All groups share one centre, and each spreads out both ways along 11 directions, with some noise.
Some rows, each with its group after it:
[ 10  13  19  10  12   4  20   7 -11  24 -15  14 -31  -1 -16] => K358
[-18  35  53  17  -4 -10  18   1  13  10   3  -8  -6   8 -28] => K358
[ -1  -5 -18  -9 -15 -20  21  -7 -18  15   3 -33  14   4  -4] => K373
[ -6  -2  14 -11  12  27  -6   1   7  11 -13  24 -17   9  -7] => K358
[-16  30   0 -16 -16 -17   8  -5 -10 -20  -5  13 -49 -15 -22] => K746
[-35   2 -11   1   1   8  34   1 -18   5   2 -18  -6 -10   6] => K469
[ 12 -20   5 -12  -5   3  -9  -3 -12   6  -8 -19  10   9   4] => K358
[  8  -9  26  26 -13 -10  10   1 -11  29  -9 -13  17  -2  -2] => K903
[ 15  17  12 -24  18 -17  12  -6  25  19  -3 -23  12   3  -2] => K469
[ 29  11  -7  17 -14 -16   9   3   3  18   0  24  19 -26 -20] => K903
[-7  6 13  6  8 19  9 -2  2 -2 -1  3 12  9 12] => K903
[-17   0  34  14   1  -8  -5  10  16   5  -3 -38 -14  -9  -4] => K903
[  3  14   7   7 -21 -21   7  -1  -8  20  11   6  -9   6 -26] => K373
[  4 -14   8  22 -35  28  -3  -5 -13  -7 -12  11  15   6 -14] => K358
[-28  24  40  -2 -30 -12  -4   1   7   6 -44 -13  -2  36 -14] => K746
[-12 -13 -28 -23   0   1  12  -8 -21 -15 -17   2   8  17  -4] => K746
[-11 -47 -21  -3  22   3  -2   1 -19 -17  -8 -18  12  26   9] => K746
[ 20  -8   3   4   6  -3   0  12  14 -26 -25 -12  35 -17 -18] => K373
[ 15 -14 -15   2  25   3   1 -12  35 -18   8   4   9  15 -14] => K373
[-13   4  17 -10   7  -7  -5   0  10   6   0  -6 -25  -5  -5] => K373
[ 23   3 -29  17  -2 -21 -32  23  25  19   0  21  -2  13  -3] => K469
[-10 -25  10  22   4  27 -19  14 -12 -24  -8  25  24   0   6] => K746
[ 16  15 -28 -13 -12   6   8  13 -13 -22  -7   8 -13 -14 -20] => K373
[ 38  -3   1 -17 -15 -20  17 -33 -25  -8  10   9  16 -10 -20] => K469
[-41   1  -9  -1 -31  16  -2  -6   0  11   0   1 -42  12  -7] => K746
[ -6  15 -20  20 -23   6   8  15  -2 -20  -2  35  17  -5 -34] => K373
[  5  -3  -9 -27   0   6   4  -1 -13  -9  -8  -6  -5 -17   2] => K373
[  0  52  46   3 -13   5 -10  28  25  25 -23  14   8 -10  -8] => K469
[  3  34 -23 -21 -26  17  14   8  -8   3   5  19  29 -32  10] => K373
[ 10 -36  -1  27  18 -11   6   2   2  40   7  12   3 -15 -18] => K903
[ 21   3   0   4   8  -3  14  -7  -4   1 -14 -32   3 -16  36] => K373
[-19   6  -3  18 -22  -2  15   0  -2   9  -8  11  11 -14 -10] => K746
[ -1   1  27 -15  -2   3 -14  -9   6   0  36  -6  -2 -38   6] => K746
[  9  10   8  18  16  -1  13  -5  21  -8   0 -18 -16  -3  -1] => K358
[-35  -8   5   5 -11  19  -7   8  -6  16  -3  -3   1   3  22] => K469
[ -5 -16   1  -1  -1 -18   6 -16 -19 -13 -14   4  23   9   1] => K746
[-29 -29 -35 -11 -14   8  24 -25 -37  -4  21  -7  -1  -2   8] => K469
[ -5 -20   6  -5  32   7  21 -33 -29 -27  16  14 -33   3   9] => K469
[ 30  21 -16  10  -3  24  17  -5  11  -1  -4  -3   6   4  13] => K903
[ 18 -10  16 -12   2  -2 -12   0  -3   8  -3  -3  -3  25 -18] => K373
[ -1   6  17 -24   5 -10  -4 -13  -2 -14   6   3   3 -10   1] => K746
[-13 -22   6  16  28  30   3  -2  14  -6   0  14  38  22  11] => K903
[-10  -1   9  33 -20 -48 -29  16   3  20  -2   2 -20  -9  -2] => K469
[-19 -17 -11  25  -9  23  -5  17   3 -12 -17  -6  -2   9  -8] => K746
[-12  15   0  -4 -15  20   1  18  -3  11 -19   6  -4  21 -12] => K746
[ 18   0  -1  21  21   6  12 -22  -3 -10   9  34  -1 -24  25] => K469
[  0  -1 -15   1   7 -10  -3  16   7 -16  -7   0 -15   5 -26] => K903
[-13  -7 -11 -10  16  -5  24  -3  20  -4 -18 -25  54  -9   3] => K746
[-15   4 -38 -16 -11  19   4  17  12  -8 -11 -22  18  27  -1] => K903
[  9   9  19   8   2 -23  -4 -13  28 -10  -1  -7  24 -14   3] => K903
[ 13 -15 -14  25 -17  17  13 -18  -2 -22   5  -4   8  11 -10] => K358
[ -1   2  30  12 -45   2 -13 -11 -36  11 -25   6   3  30  16] => K903
[ 23  17   6  22  15 -10   0 -11 -24 -24  34  14 -13  13  30] => K358
[ 17 -14  16  23 -23  16 -16  15  13   0  -4 -14  10 -21 -24] => K903
[  3  28   6 -25  -3 -26 -15   9  -3  11  15   6   2 -32  22] => K358
[-22  -7  38   1   9 -12  -8  -4  -7 -20  -4 -11   1  11  -3] => K903
[-40  -8 -21 -14  14  19  22 -12   6 -11  18  -3  -8  19  -8] => K469
[ -8  13  10  32 -16   6 -15  28  16   0 -15  13   9   8 -14] => K469
[-9 -1 12 16 11 12 -5  8 12 -7 -9  4  6 15  4] => K373
[-17   2  -1  -3  -1 -28   3  18  11  14  -4 -35  -3  23 -26] => K469
[ 11 -20   1  -6  11  -3   9  -3   1  19 -21   0  23  10 -12] => K358
[  2 -14 -15  12  36 -22   5  17  14   5 -28 -18  -4   5   5] => K358
[  6  13   1   9  -9 -21 -17  18 -31  -8   7  16   4   0  17] => K358
[-23  21   5  31 -25   6   4 -12  16  28  25  10  11  26  18] => K373
[ 41  34   2   9  -3 -18  11 -24   5 -12  -5  19  -9  -7  13] => K903
[ 13  18 -11 -13  -9 -19  16  -1 -14  -6   2   1 -17 -19 -19] => K746
[ -8  -2   4 -38  -2  30 -18  26  14 -20 -16   5  43  -6 -21] => K373
[ 14   0  -7 -11   3 -18 -17  12 -32 -25  10 -16 -17  26   7] => K358
[ 15  12  14   0  -7  -5  -6  16 -15  -5 -12   8  -5   7 -17] => K358
[  3   5  18 -22  -4 -11  -7   2   1  30  -7 -10  15  16   0] => K469

New rows. What belongs after each?
[-5  1 -4 11 19 20  6 -3  4 -7 -6  1  4  3 33] => K373
[ 28 -24 -12  27   2  -1  -5  -5  -1 -16   3 -11 -11  14  -7] => K746
[ -3  57   6 -29 -21   5   5  -3  24  21  11  33  -9 -35  -7] => K469
[ -4  -8  27   7  -7  10  -3  -3  -9  -4  -3 -10  13   4   1] => K903
[ 15  -5  -9 -10  10  -6  12   2  -9   9  -3  -9  13  23 -11] => K469
[ -4   6   6  -1  15  21  -5  -5  -9 -12   3  30 -38  -8  15] => K469
[ 11  -5 -10   4  13  -4  14   6  14  -1   3 -37 -23  -7 -12] => K903
[-19  17  23   5  -4   1  -3   8  20  19   1 -19   8   3  14] => K373
[  0   1  25 -14 -19  27 -20  10   2 -10 -12   2  27   1  -5] => K746
[ 23  29   7   6   2 -32  19 -11   6  -7  -8 -10   8  -5   2] => K903
[  8  -3  18  -4  -6  11 -14  16 -18   5  10   2   4  -5  -4] => K746
[ 17  17   2 -13 -13  30  -5  13   4  27   7  14  18   7  -2] => K746
[-13   2  22   7  -1   0   0   1   6  -7  -7 -11  18   8   4] => K903
[ -2  -6  13   7 -11   3  -7  -8  -3 -10 -12   1  -5 -20   3] => K373
[ 10 -19   9 -77  15   7  -3  14 -37  19 -16 -17  31   3   0] => K373
[-31   5  23  -3  -4  17 -12  12  15 -10   2 -11   5  -4  -3] => K903
[ -8   1   4 -14   7   7   1   0  -5  14  -4  19 -12   5  -3] => K358
[ 56  23   2 -12 -28   2  34  -8 -26  13 -17  -1  53 -27 -10] => K469
[-14 -21 -13   4  -6   4  14  -2  -8  -9  -3 -31  17  19 -14] => K469
[-18  -5  -8  -8  36  -1   5 -12  23  -4  13   1 -24  10   5] => K373
[-20 -13 -13   8 -26 -17  -1  -1 -11  13   8  -5  13   5  -8] => K469
[-17  26   0  -3  -8  16   6   9  -9  12   0  16  -1  -7  20] => K373
[  3  24   2   1  14  12  19  11  15 -22   5  -9  21  -9  -4] => K903
[ -8  16  15  32   6  -8  10   2  11  -5 -12   1   4 -24  16] => K373
[ 26  -5   2  15  13  -2   2  10  10   4 -23 -10   2 -13   2] => K358
[ -8  -1  19  12   0  -6  -8   1  -5  -1  14   5 -13 -13   0] => K746
[ 32  -8 -16   8 -11  22 -12 -17   4 -33  -3  11 -30  -8   2] => K373
[ 50  -8 -17   7  22   6   2 -25  20 -13   9  18  -2  11  -2] => K373
[-33 -18   8  -7   2  13 -13  -5  -2  -3   0  12  17  23   7] => K903
[ 21  10  -7  11  20  24  27 -10   3  18  18  -2 -31 -13  14] => K903
[  4   0 -15  28 -15 -17 -23  18   4  -6  -8   1 -27  -9  -2] => K469
[ 11 -13  -1  17  -5  -3  -9 -11  10   3  16   3 -27  52 -29] => K373
[  9   1   8  10 -41 -13  -5  11 -10  24 -11 -17   4 -13 -19] => K903
[  9  11  12  18  -1  -7  -1   3  10  -8  -6   3 -19  -8  -9] => K373
[  0   7  15   9  14   0  -7  11   6  -3   5  33   8  32 -27] => K469
[ 29  -1  11  35  11 -17  18   0 -20  -8 -20  -9  -3 -27  17] => K469
[  2  -8  -4   7  -9   1   8  -1 -26  -9  -1   9  -1   8 -13] => K469
[ -8  -7   0  20  35 -15  18   5  12  -6  -9 -16   3  17   2] => K373
[ 34 -15   8 -11   0  -1 -10 -32  11  -6   5  11  -8 -21  -2] => K373
[ -7  14  14 -21  -4   3  -6  10   8  11   5  22  17  -1 -21] => K373
[-18 -14 -29   3  -5  20   4  -7  -6   2 -17  16  -8  40   3] => K746
[-14   8   8   0 -23  10 -15  19   9   1 -16 -14  -3  13 -16] => K469
[ 31  13   2  14  46  -8  16 -14  28   4   4   0   0   0  25] => K373
[-12  -4   2  11   9  20  -9   8  25 -13  -8  -3   8  12   2] => K903
[-36  -8  -2   0  -6 -12   9  17 -25  -2 -13 -18 -13   7 -16] => K373
[  5  21  22  23  -2 -27  -9  15  42  19  -8  -7  31   0 -11] => K469
[  2   6 -22 -27   9 -17   5   1  -3  14   1  16   4  -9  -2] => K358
[ 19  29  -6  37 -10  32   2  -6  10   5   8  26   4  16  34] => K373
[  6 -26  -5  14  -8   3  -5  15 -13 -22 -12 -32   4   2 -17] => K746
[-19 -26  20  38   0 -23  10 -35  -9  22   8 -20 -13  15  29] => K373
[ -7  25   4  -7  -2  -7   7   2 -16  -4   5  39  -3  -3  -9] => K903
[ 18   8 -23 -21 -32   1   5  16 -35  -8  -3  19  -3  -1 -42] => K373
[ 24  -4 -15  26  -7   6   5 -33  11  -3  17  12 -15   6  15] => K373
[-12  -3  -8  36 -19   1 -19  -1   3  -6   4  26 -17 -27  16] => K469
[  5  -2   0  12  -1   0   5   1  -6   6 -10  -9 -17  14  -1] => K903
[ -8  25 -19 -22 -26  17  -9  15  10  -3  12   5 -14   8 -22] => K373
[-24   4  25  11  -8  20 -21   2  21 -19 -21   8  -6  16  -2] => K746
[-24   0 -14  21  -8  16   3  16  -2  16  -5   1   8 -11  25] => K469
[-43 -20 -18  24   0   5  12  23 -21  -5 -13   8   7 -13  -6] => K746
[  5 -11  12   4   0  15 -12  -2  -5   4   2  11  17  12   6] => K746
[  5  10  11  42  11   7  -1   3  15 -14  -8  11 -21  11   3] => K373
[-14  -2  16   6  22  -5  -3  -2  39  -6   4 -20   4  -6   3] => K903
[ 16  -7   4  29   2  -7   4  -2   2 -13  -8  11  13   4 -15] => K373
[  3  -9  21  32  -9  10   0  -2 -29   4 -15  10  -2  13  17] => K373
[ 18 -18  12 -16 -32   6  -6 -15 -44 -12  22  28  19 -25 -24] => K903
[-23  -4 -13  -2  26 -13   1  13   9  -5  -5  15 -13  16 -14] => K903
[ 13 -14  16   9 -19  -4 -11  -6 -11 -15  -8   8  22   4 -12] => K903
[ -3  10  23 -18   9 -14   6   0  -6  22   2  13  11 -13  -3] => K373
[ 10   2  25  -1  32  11  34 -13  -7 -21 -11 -14   7  10 -10] => K469
[ 11 -18  -2 -17  -3  17  -8 -21  11 -31  10 -15  13  35  -9] => K358
[-20  -4  15 -11   7  13   6  16 -16 -25   9 -15   6   1 -20] => K903
[ -4  20   5   2  18 -29  13  -4  11 -12  -7   7  24   8   1] => K903
[ 15  -5  -3  23  14 -21  -7   2   2  19   1  13  10  -2  18] => K469
[  9   4   8  16   7  -9   9  11  -5   0 -11   9  21   4 -12] => K373
[  1 -14  28  12  -4  -4 -16 -14  12  11  11  21  -4  26 -23] => K373
[-20   4  -5   9 -11   5   3   6   7  -3   2   2   9  10  -9] => K373
[-51  -3  10  48   1   8  -1   2  28 -28 -15  -8   4 -14  19] => K373
[-13  -7  -9  17  -9   2   5 -31  11   0  16   8  -5  -7  18] => K373
[-34 -18   3  13  12  -3   1 -10  24 -12   5   5  23   1  -7] => K373
[ 15 -34 -14  10  16  27   4 -27  15  16   6 -14 -10  14  24] => K903
[ -4  36  36  12   1  22  14  -6   2 -18 -11 -24   5  17  33] => K903
[ -4  -2 -23 -10 -14   5 -14 -10  28  -4  -9  -9  -6  16  11] => K903
[-16  16 -22   9   0   4  10  12  13   5  14   5   3  35 -14] => K373
[  6  17   8  -5 -16  12 -13 -32  -8  -6  -9  23 -48  23  30] => K903
[  5  -9   3  -3  -1  16 -13  -6  19 -10  -5 -16   3   9   6] => K373
